The same things were measured in two ways. Each way mixes the same 11 hidden numbers, adds some noise and spreads widely along 7 directions of its own, which tell nothing about the thing.
In the rows, 128 means zero.
Some things both ways: the first way, then the second way.
[138 173 104 116 122 103 154  85 116 109 127 145 112 113 129 130 145 159
 134 141 112 133 128 132 125 134 129 141 130]
[ 80 167 125 118 132 114 113 102 122 129  73  94 122 113  99  91 212 117
 115 112 143 170 115 192 185  86]

[144 109 143 142  97 117 127 182 170 189 124 124 133 143 101 123 112 115
 127 129 128 113 113 122 164 123 129 126  93]
[157 165 154 105 107 123 115 154 143 121 116 117 114  77 127 156 115 133
 101 126 172 115 129 114 185 161]

[128 136 119  81  91  97 152 113 118 166 136 136 148 126 102 151  82 101
 170  95 122 107 145 117 144 176 126 124 134]
[ 87 148 169 144 139  87 148 134 159 159 133 120 148 130 137 141 102 132
 126 106 168 109 118 121 150 119]

[125 148 107 128 165 133 194 106 110  78 123 142  97  95 138  99 133 134
 122 163  96 181 180 113  94 147 184 128 178]
[156 101 151 109 128 145  69  91 131 138  77 112 126 164 142  87 133 151
 156 149  55 118 133 122 130 112]

[139 112 132 139 133 147 121 128 134 175 127 119 127 111 118 126 119 109
 115 126 113 115 154 135 108 161 110 123 137]
[171 140 132 115 129  93 125 125 121 123 116 216  96 111 144 114 177 121
  82 143 118 144 137 102  94 123]

[ 87  93 119 105  86 119 153 125 120 185 146 143 113  72  89 162  70 120
 201  78 113 111 132 108 103 133 170 107 171]
[136 154 139 147 102  96 128  81 129 153 117 109 118 156 128 106 152  97
  99 102 168 104 141  98 143 122]

[101  62 145 125 122 129 129 167 172 155 152 143 134 141 132 145 134 141
 174 149 138 112  91 113 167  98 141 135  60]
[101 175 152 108  60 126 111 116 136 122 100  75  83 110 107  88 178 113
 112  98 155 112 131 111 214 136]

[145 134 112  95 126 118 147  82  89  47 136 170 130 105 144 103 132 132
 143 109 139 162 130 133 127 116 147 150 138]
[130 151 128 133 116  95 149 172 162 122 139 180 110 116 125 151 140 128
 106 128 165 118 104 139 100 133]

[169 108 135  96 122 116 123 115 132  97 115 116  95 175 130 152 138 168
 125 185 167  81  70 130 166 104  94 183  60]
[110 131 112 148 158 151 176  74 112  97 127  91 114 117 159 121  97 121
 123 154 149  83 138 131 161 126]

[120 112 133 143 120 124 122 116 145 165 148 159 144 122 129 116 127 125
 134 101 113 122 140 113 113 142 130 116 136]
[103 121  94 128 142 135 161 159 156 158 164  88 134 107 109 175 105 110
 115 111 185  62 120 132 130 154]

[147 121 105 138 114 152 116  96 113  98 137 152 111 135 129 125 146 137
 130 111 145 136 108 160 114 132 128 182 122]
[150 115  87 122 159 142 108 181 129 134 141 163  93  89 117 128 130 115
 112 190 145 114 129 132 127 142]

[176 154 130 108 121  91 171 134 118 159  98 112 106 119  81  97  98 136
 121 131 129  96 174 142 114 153 112 126 182]
[115 160 139 115 177 118 116 119 133  76  87 126 139  75 121 142 144 132
  98 142 126 154  98 178 170 112]

[140 136 133 140 126 111 131 139 142 131 122 136 154  99 130  79 132  99
 118 107 100 149 155 113 121 140 132 108 144]
[186 158 134 120  89 128 105 105 120 136  86 130  85 126 115 105 180 123
 112 115 133 156 138 116 145 111]

[131 140 114 115 152 134 121 112 122 149 143 121 123 101 124 141 106 118
 115 148 109 139 158 115 124 134 137 107 134]
[122 101 129 147 135 162 135 113 155 139 108  83 145 152 126 135 123 150
 163 102 101 127 114 177 134  86]

[120 108 118 142 147 142 163  92  97 109 142 143  90  84 115 110 143 176
 143 121 137 141 155 160  68  83 158 126 189]
[138 125  74 125 164 169 138  71 107  71 111 100  87  91 133 105 165 107
 103 151 123  98 135 154 129 119]

[113 126 107  96 127 161 134  83  89 195 169 141 112 109  90 193  58 128
 153  97 134 147 182 145 114 127 159  91 165]
[140 136 146 120 162 126 143 105 125  77  85 149 137  59 156 151 159 142
 100 101 130 136 127 202 134 114]

[104  90 132 141  88 100 138 115 139 179 154 158 144 126 107 142  94 100
 150  75 140 132 124 118  93 132 155  99 140]
[107 134 147 123 196  84 139 115 157 123 127 145 166 102 151 147 105 136
  95 141 141 144  98 147 102 119]

[121  98 114 115 103  92 105 126 136 153 135 150 163  94 115 122  96  64
 169  75 136 139 138 135 104 163 119 109 124]
[168 124 165 153 139 120 123 121 158 131 141 100 122 136 141 118  93 121
 107 130 171 177 113 117 174 114]

[169 123 122 109 112 119  91  87 119 131 123 138 121 124 125 130 120 116
 113 134 129 102 121 123 109 162  94 155 117]
[152 114 117 150 140 146  94 142 168 153 136  62 135 172  99 135 104 115
 143 137 160 127 107 149 163 112]

[155 133 134 141  89  96 159 125 134 101 129 158 142 127 123  86 142 136
 128  83 147 136 108 151 140 111 119 156 118]
[101 168 146 146 144 124 161 105 159 154 137  88 113 115 140 126 116 132
 141 114 192 109 139 109 159 103]

[153 128 135 135 137 138 158 123 122 163 110 142 116 106 132 113 116 105
  79 127 129  96 127 140 117 190  82 142 136]
[197  49 145 114 201 119  29 100 102  99  88 193 136 103 163  73 158 113
  80 172  24 163 138 145  97 110]

[170 168 124 131 155 123 133 132 132 197 104  71  96 120  90 130 127 155
  91 186 106  92 180 146 115 141  92 109 149]
[161 169 149 122 130 131 155  83 143  99 111  83 111  96 136 155 128 132
 106  93 177 131 129 134 162 123]

[ 85 114 109 129 129 158 111 136 133 148 139 137 128  86 135 147 144 133
 177 116 101 137 100 121 146 109 154 117 109]
[140  74 109 147 177 142  96 151 141 142 148 150 115 136 113 119 122 105
 123 148  75 106 125 102 107 100]

[ 88 137 109 164 138 149 117 136 147 136 128  79 110  78 144 164 178 142
 129 181  76 167  91 116 136  73 159  92  78]
[156 137 134 143  79 138 158 121 154 136 140 112  98 150 142 107 124 125
 118 118 171 104 123  85 137 150]

[129 127 141 131 133 165 161 117 112  58 129 105 112 118 140 119 142 162
 135 115 124 153 114 123 151  56 154 141 138]
[142 175 130 172  81 140 206  98 136 124 128 112  67 124 149 122 124 125
 146  85 210  33 145  85 108 141]

[117 134 122 145 103 113 114  93 119 152 145 119 156  68 119 131 110  83
 120  80  93 177 159 121  83 120 147  66 154]
[144 153 180 179 190  96 196   4 146 102 109 102 159 155 198 132 104 149
 121 101 178 185 129 169 126  56]

[128  69 137 127 131 119 121 139 150 120 175 160 131  98 121 103  94 131
 156  88 159 109 132 123 118  95 126 157 136]
[158 110  61 130 106 174 164  94  93 108 122 121  65 117 125 113 181 104
 109 128 128 104 153 150 122 121]

[158 159 110 101 155 163 103  98 109 105 126 110 123 112 142 124 148 132
 107 173  85 129 155 116 141 157 119 153 121]
[154 137  96 142  66 151 163 132 121 159 135 110  81 151 117 152 129 118
 142 112 177  68 159 123 146 138]

[103 118 101 154 178 176 101 139 142 175 136 129 107  72 137 136 168 139
 130 188  85 150 147 143 111 132 143 110 108]
[142  86 147 126 151 151  82 150 180 115 157  60 136 129 115 150  94 117
 122 120 126 127 116 151 191 119]

[161 124 147 164 129 129 148 174 155 163 114 107 119 102 114  85 122 113
  78 130 118 108 134 134 131 132 103 136 136]
[224  98 135 119 105 169  68 129 141 131 116 103  91 125 131 111 117 126
 127 135 115 102 143  93 137 151]

[129 136 102 134 120 143 145 135 123 194 138  98  94  71  97 164  98 110
 105 164  92 126 146 128 110 154 148 123 136]
[193 150 200 118  62  81  78 105 169 157 104 127 126 173 151 114 136 143
 114 102 157 161 136 115 146 127]

[149 141 116  89 134  94 126 112 131  99 118 142 113 154 136 140 145 158
 137 187 144 121  93 120 167 112 123 144  67]
[113 113 117 119 152 143 124 133 149 152 118 157 126 148 119 120 140 149
 144 151  50 129 114  98 103  87]

Other things, the second way, with their names:
z_833: [149 149 164 143 166  97 177  51 129 107  97 150 144 118 180 133 113 150
 104 116 134 156 118 132  98 100]
z_100: [ 88 145 130 148 140 129 157  98 147 151 112  99 137 139 134 129 121 140
 153 109 136  90 123 135 116  99]
z_969: [ 96 138  82 153 132 153 191 100 109 175 122  91 121 118 124 167 117 124
 154 100 162  59 160 152 121 103]
z_414: [ 89 134 118 145 112 147 150 116 127 187 119  89 137 130 148 117 101 138
 155 143 162  87 154 136 166 123]
z_974: [191 160 143 139 129 125 136 105 133  74 115 167  53 117 142 117 125 134
 123 154 125 119 127  85 107 114]
z_703: [ 93 141 104 161 173 130 161  82 138 137 111 122 133 158 134 109 150 131
 145 146 129 143 118 166 116  61]
z_895: [212 118 122 128  91 117 101 129 150 170 147 121 101 174 118 139 113 109
 110 127 158 103 137  74 104 150]
z_275: [119 159 189 142 145  80 101 143 196 152 126 131 144 139 121 151 100 145
 140 104 135 127 100 105 113  92]
z_455: [142 159 182 100 130  52  37 114 152 149  85 136 124 130 104 107 180 120
  95 118 117 207 116 146 146  83]
z_324: [141 151 125 117 164  95 138 163 182 145 160 151 121 103 107 182 106 128
 100 127 153 122  98  88  83 125]
z_175: [162 123 138 144 118  96 133 126 178 158 171 122 116 167 136 141 115 108
 105 109 189 104 131  99 105 134]
z_370: [105 125 108 104 108 178 135 162 141 143 114 117 113  94 119 112 144 145
 138 135 101  68 120  92 145 155]
z_388: [160 138  82 139 129 158 157  73  96 137 115 106  75 135 130 106 148 112
 126 151 149 116 158 113 138 108]
z_737: [130  59  40 156 170 244 162 147 108 135 138  85 116 103 133 113  76 126
 161 184  99  32 127 117 121 157]
z_279: [105 146 117 105 129 111 141 144 129 143 115 154 108  82 115 131 167 126
 106 112 129 107 124 120 109 131]
z_543: [104 172 117 140  97 155 155 105 130 131 111  67 102 116 118 126 134 122
 137 117 176  93 138 134 195 120]
z_493: [134 136 102 126 130 133 158  89  80 128  98 138  85 101 147 114 161 114
 121 129 153  65 170 133 125 141]
z_795: [106 193 172 123 155  71 183 122 161 100 126 188 128 100 148 173 143 152
  99 117 163 173 114 145 140  89]
z_196: [ 99 159 155 146 173 112 188  48 143  80 120 110 116 108 174 139  94 151
 129 131 140 143 121 155 126  77]
z_60: [ 94 136 124 109 182  89 122 148 176 151 162 164 121 136 118 161  95 136
 130 168  98  95 112  79  77 105]
z_78: [170 123 102 109 151 163 134  90  75  42  97 122  89  26 155 129 145 109
  67 150 136 125 147 181 177 150]
z_706: [134 166 122 117  78 110 132 113 126 145  86 142  96 131 106 106 206 125
 109 101 137 161 122 145 130 104]
z_620: [174  94 126 131 106 180 127 110 123 125 118  79 131 110 161 137  97 129
 123 119 145  73 155 143 167 163]
z_24: [128 124  97 133 124 144 161 125 120 141 128 128 119 118 130 125 148 112
 106 123 151  83 134 117 133 146]
z_366: [203  94 114 111 121 161  86 146 162 142 127 143  74 156 107 109 150 141
 148 136  67 119 117  78  68 114]
z_478: [128 156  85 122  72 176 166  99 120 167 111  77  87 151 113 109 155 129
 151 121 150  67 150  86 151 136]
z_688: [129 112  95 117 102 148 164 139 138 155 144 153 109 143 146 122 134 136
 125 148 127  80 136 101 104 149]
z_925: [139 129 135 135 155 131 152  94 137 139 118 145 144 133 159 156  99 150
 136 134 108  96 140 114 106 107]
z_587: [192 130 163 110 161 112  55  90 130  77  99  99 119 110 137 141 108 117
  98 151 128 140 135 155 175 126]
z_458: [121 130 134 139 163 133 144 116 138 136 137  95 124  97 126 151 116 120
 115 112 152 142 139 142 176  94]
z_554: [128 121 118 136 165 122 138 140 145 136 135 169 123 115 128 139 122 132
 115 148 101 133 114 114 100 100]
z_471: [122 139  95 145 102 129 129 120 123 176 104 132 102 136  99 136 180 114
 141  90 124  90 152 145  98  85]
z_712: [105  81 101 149 199 204 144 136 135 104 141  54 142 108 148 125  57 130
 156 177 141  45 119 146 182 156]
z_124: [127 137 130 135 135 135 206  96 131 142 133 123 128  99 164 161 105 149
 119 106 161 129 142 134 127 115]
z_887: [188 118 104 112  94 148 103 127  95 131 102 134  58 116 112  91 170 110
 112 140 123 118 147 108 139 144]
z_739: [187  87  65 117 127 178 115 119 121 129 161  92  86 128 117 141  92  94
 104 164 121  52 147  69 120 168]
z_783: [150  87 129  95 198 104  87 109 115  74 117 148 141  75 147 123 142 104
  53 154 103 143 115 166 129 149]
z_528: [145  99 112 121 147 179 162 148 150 118 158 108 104 108 137 159  70 146
 141 148 116  84 123  95 131 145]
z_518: [170 134  97 117  97 152 121  94 107 128 108 110  97 137 122 143 154 115
 117 128 129  92 163 136 155 125]
z_984: [ 86  98 108 127 146 169 119 186 166 122 136  78 127 117  87 151 109 132
 154 127 103  90  90 162 162 123]
z_481: [138 161 115 120 123 102 153 147 150 155 133 223 110 136 123 152 156 140
 111 145 101 120 125  72  74 102]
z_424: [163 148 167 138 168  86 160 118 180 111 164 162 129 113 176 146  78 136
  89 144 187 125 109  83  95 144]
z_785: [127 121 104 118 181 183 116 133 138 124 112  69 147  90 109 167 108 134
 139 135 113  80 125 144 173 126]
z_294: [106 160 174 132 172  49 136 103 137 107 109 184 129 103 142 122 160 121
  83 113 136 168 109 139 112  90]
z_87: [212  89 135 135 122 188 107  77 128 103 122  42  92 125 148 119  86 125
 133 122 133 113 148 125 169 134]
z_201: [157 164 136 125  83 106 122  86 120 144 109 155  78 142 139  79 180 111
 101 127 144 107 157  64 127 126]
z_38: [121 117 168 104 144  96  57 145 149 135  82 156 132 117 119  95 169 139
 124 124  70 145 105 144 115 109]
z_805: [174 107 121 107 102 146  83 163 155 159 137 103  99 126 105 114 121 116
 117 130 126  88 117  72 121 168]
z_898: [ 99 134 134  93 138  95 148 137 138 161 120 155 159  97 145 148 140 143
  91 128 137 146 121 143 126 139]
z_991: [140 168 128 148 153 109 174  79 114 110 117 132 117 112 154 150 103 122
 108 142 179 103 139 125 134 122]
z_938: [112 146 137 141 159  98 156  90 139 164 110 168 140 153 144 120 146 144
 127 134 108 159 125 115  95  70]
z_369: [ 98 143 118 121 127 124 139 149 139 140 115 117 131 132 101 145 153 125
 123 121 145 121 111 157 166 119]
z_617: [122 145 130 115 167  85 136 134 129 120 122 181 127  99 135 158 141 126
  95 146 144 134 127 155 120 118]
z_361: [134 112 121 155 165 148 168 151 146 112 164 110 127 106 146 161  37 125
 120 167 169  89 111 112 152 153]
z_220: [141 103 118 134 173 138 114 135 122 105 106 171 141 102 139 119 118 132
 102 174  69 151 100 140 119 113]
z_668: [191 164 150 111 138  85 119 153 176 100 142 189  91 122 128 136 148 124
  88 138 166 110 105  72  87 157]
z_838: [177 145 172  96 133  78  34 162 187 145 119 145  97 130 101 114 158 130
 116 133 132 162 109 111 113 117]
z_495: [167 114 146 117 102 141 111 133 131 124 110 119 120 124 148 101 111 134
 111 152 134 122 117 112 158 169]
z_191: [131 122 115 139 163 127 158  87 122 107 153  87 115 109 147 144  72 103
  94 149 168  97 131 114 150 142]
z_339: [190  79 121 121 144 132 131  82 123 113 157 157  99 149 171 109 121 110
  85 156 104 112 156  78 107 137]
z_75: [164 133 167 112 104  95  52 190 186 137 114 176 106 142 104 104 156 138
 122 135 100 146  86 104 102 129]
z_252: [130 101 126 139 140 152 136 129 140 145 143 108 119 122 131 134 106 123
 131 119 115  93 137 104 141 119]
z_17: [120 171 148 134 122  91 133 107 149 126 118  79 127 112 119 124 164 100
  89  85 226 126 121 158 177 137]
z_417: [170  83 114 118 172 182  78  76 109 110  94  44 131  93 130 128 113 119
 123 126  94 112 146 168 167 117]
z_334: [ 91 119 131 132 109 106 155 183 177 188 154 176 116 152 111 128 159 137
 137  98 116 114 108  98  83 106]
z_604: [153 142 167 133 117 101 128 104 169 152 126 137 120 163 138 137 124 149
 132 109 119 156 125 103 113  84]
z_592: [ 87 182 174 128  94  75 145 132 175 220 116 104 155 150 117 128 148 141
 130  70 193 137 119 101 149 114]
z_988: [170 139 115 135 181 156 159  70 135 113 131 112  89 103 154 149  93 144
 139 149 129 120 149 105 103  88]
z_248: [130 112 128 113 157 133 122 150 155 138 127 121 156 128 133 167  98 141
 130 142 128  82 117 138 132 149]
z_614: [128 153 125 131 133 146 166  76 144 164 119 126  99 149 152  87 141 157
 150 148 121 139 140  73 107  88]
z_722: [141 109  97 120 161 122 142 128 131 132 157 146 106 114 133 149 112 110
 103 149 137  80 136 101  93 142]
z_759: [250 141 179  99 114 114  54  94 127  98  83 144  82  94 149 121 136 136
  98 127 116 150 151 105 129 136]
z_671: [139 153 105 123 112 137 156 137 142 156 148  93  91  97 107 161 118 115
 116 108 185  90 139  98 139 139]
z_272: [108  90 119 118 147 153 148 109 129 132 129 123 122 122 139 115 143 133
 122 122  79 120 134 127 134 106]
z_444: [148 124 146 119 150 135  97 129 170 140 107 143 130 154 131 132 114 165
 158 150  67 125 110 109  95  95]
z_947: [132 168 139 115 100 111 142  88 147 113 130  89  95 117 124 155 125 119
 109  93 159  85 136 103 135 130]
z_168: [148 121  95 142 148 159  90  99  96 155 109 117  80 122 113  98 134  98
 142 155  94  51 174  69 130 107]
z_111: [159 142 121 123  94 119 170 126 139 178 158 120  95 130 136 150 106 121
 114 113 190  84 152  64 116 156]
z_774: [146  94 139 116 138 141  83 166 184 160 143 103 127 130 107 126 120 134
 129 117 101 132 105 105 123 121]
z_287: [115  95 109 149 164 164 127 151 159 162 149  98 131 141 124 138  73 134
 166 147 114  55 124 101 115 120]
z_920: [ 93  71 136 129 174 152 108 131 138 157 117  84 193 114 156 134  95 134
 137 127 117  74 137 176 163 141]
z_456: [137 104  97 107 137 161 120 115  98 151 103 147 124 133 138 113 151 131
 126 169  81  96 161 116 152 129]

Some of these things the first way, each followed by its name:
[176  74 176 115 115  81 153 156 180  93 122 189 127 208 143  97 116 148
 119 143 207 102  67 119 188 102  93 176  46] -> z_370
[107 109 124 121 129 117 132  87 127 159 150 166 136 118 140 150 127 127
 142 124 126 123 127 120 106 152 123 109 114] -> z_783
[138 131 120 130 130 141 144 142 121 152 114 106 104 103 103 118 135 142
 133 148 108 123 150 141 119 123 145 127 151] -> z_543
[104 136 109 134 141 114 148 112 121 124 145 153 145  70 129  97 123 104
 150 100  91 175 181 113  86 139 173  90 181] -> z_706
[123 117 137 151 104 140 153 132 157 151 138 184 116 133 145 140 112 121
 106 120 126 147  84 103 158 142 142 139  87] -> z_920
[111 138 112 103 118 111 187 118 122 120 150 152 116 121 121 148  99 139
 158 118 132 132 122 114 150 127 160 140 133] -> z_38
[139 154 114  87 134 156 127  78  79 119 139 154 128 109 134 129 126 140
 126 117 108 123 142 120 138 144 140 135 153] -> z_471
[137 103 113 106 149 162  83 116 157 183 141 113  85 163 111 193 101 154
 148 194 125  91 134 108 134 153 115 156  88] -> z_369
[118 158 106 128 133 125 131 152 161 205 146  69 109 109 102 187 116 151
 134 169  99  79 119 124 169 128  99 136  87] -> z_334
[157 180 139 105  65  99 149 109 140  96 147 112 149 158 138 152 135 162
 114 113 116  98  55  99 227  88 101 174  55] -> z_493
[115 127 102 124 105 121 128  95  94 133 163 136 139 105  95 133 122 135
 162  82 137 164 157 161  95  83 177 104 165] -> z_988
[150 122 133 111  98 116 135 118 115 111 117 131 125 131 112 112 116 124
 140 108 130 125 123 118 127 123 145 139 145] -> z_991
[149  93 133 118  84 115 121 159 181 164 144 151  92 159 104 167  85 149
 145 153 155  95  67 106 180 113 130 181  56] -> z_456
[159 171 129 130 160 128 137  88 122  91  88 143 119 123 166  92 179 142
  87 172  96 146 136 119 124 159 101 124 118] -> z_24
[130 132 124 111 126  73 158 155 163 151 145 143 131 111 116 124 107 138
 151 138 138 103 120 122 165 121 109 133  95] -> z_272
[172 197 124  98 118  35 177  99 109  94 106 165 174  97 144  56 155 114
  98 113 122 129 142 141 144 164  79 115 126] -> z_774
[141 108 134 149 158 146  93 103 139 101 118 156 135 113 169  85 169 105
  95 156  94 151 134  98  92 162 128 129 119] -> z_895
[132 124 141 155 145 131 142 104 116  71 102 156 156 121 162  60 163  95
 111  86 118 186 147 126  90 135 143  97 164] -> z_737
[164 123 134  95 123 141  84  97 124 110 132 151 127 144 154 138 153 148
 104 181 118 120  91 104 171 117 117 152  57] -> z_518
[141 119 130 132 107 121 137 130 137 168 146 140 149 112 106 103 100 101
 132  85 110 120 171 122 108 166 131 132 163] -> z_617
[146 197  97 123 153 135 184 126  96  78  83 112  71 100 128 105 177 180
 109 195  98 147 117 139 145 107 163 143 146] -> z_275
[152 144 127 117 127 137 133 110 111 127 112 113 122 140 129 128 148 138
 107 148 119 110 118 132 141 139 112 142 116] -> z_287
[111  24 157 155 128 182  99 143 160 186 148 139 119 144 130 150 121 115
 139 131 139 106 113 122 104 134 128 137  98] -> z_201
[131 179 113 125 132 102 121  79  99 138 112 131 160 112 134 100 181 127
 120 129  86 151 162 134  99 145 132  74 148] -> z_324
[136 138 137 135 121 118 135 134 120 135 127 132 164 105 135  94 155 114
 107 108 115 141 126 142 147 112 121 100 114] -> z_78
[121  97 128 111 149 164 105  76 103 117 141 141 150 135 158 144 145  99
 124 139 118 155 146 125 108 157 131 111 108] -> z_75
[ 78 114 120 170 129 121 150 149 163 116 141 153 125  98 147 116 159 140
 155 125 104 169  92 101 130  84 186 110 110] -> z_805
[144 130 120 130 123 107 137 122 130 170 118 125 124 113 103 114 103 100
 123 119 115 119 167 125  88 173 126 114 165] -> z_938
[131 103 161 149  82 115 101 105 162 137 147 168 170 134 160 123 147 119
 118  86 117 129  76 100 151 115  99 123  64] -> z_17
[145 134 118 135 175 138 157 165 143 144 100 125  88 108 117  97 133 147
 124 173 121 110 152 139 127 151 119 146 147] -> z_252
[156 122 128  99 121 100 132 123 148  99 143 140 135 152 130 119 108 131
 144 122 150  95 115 114 160 140  96 181 101] -> z_887
[135 115 122 115 109 142 116 122 121 146 140 125 115 119 117 149 130 138
 129 152 114 119 108 122 144 115 148 141 102] -> z_587
[119  91 125 130 124 112 142 149 135 128 132 167 131 104 113  90 107 107
 167  88 144 143 139 129 107 126 159 124 159] -> z_554
[139 128 138 141 138 149 127  73 117 111 128 123 130 114 139 116 157 144
 121 128  99 162 172 132  88 121 125 108 146] -> z_668
[118 143 115 164 173 140 143 130 138 133 142  97 120  79 125 100 146 140
 115 145  87 153 188 129  89 111 146 105 172] -> z_366
[130  79 157 180  93  93 151 148 161  87 130 173 153 106 145  59 145 102
 123  69 146 174  96 129 108  84 146 121 119] -> z_424
[146 135 120 143 120 133 122  90 108 139 127 109 120  95 116 118 136 121
 106 117 105 128 152 138  79 139 122 124 163] -> z_703
[105 109 109 157 170 189  62 113 150 140 138 132 105 168 159 166 197 170
 126 203 114 144  85 123 139  97 150 134  55] -> z_671
[112 169 106 126 124 108 172 134 132 111 120 116 109  97 125 129 146 157
 153 138 101 133 107 118 153 108 149 133 127] -> z_294
[157 133 133 131 142 101 182 159 158 150 122 133  96 149 102 101 106 163
 123 142 153  76 135 132 139 139 107 168 147] -> z_279
[123  99 128  98 140 126  99 135 158 106 152 145 127 163 148 154 137 158
 159 169 147 117  77 102 191  82 131 156  42] -> z_984
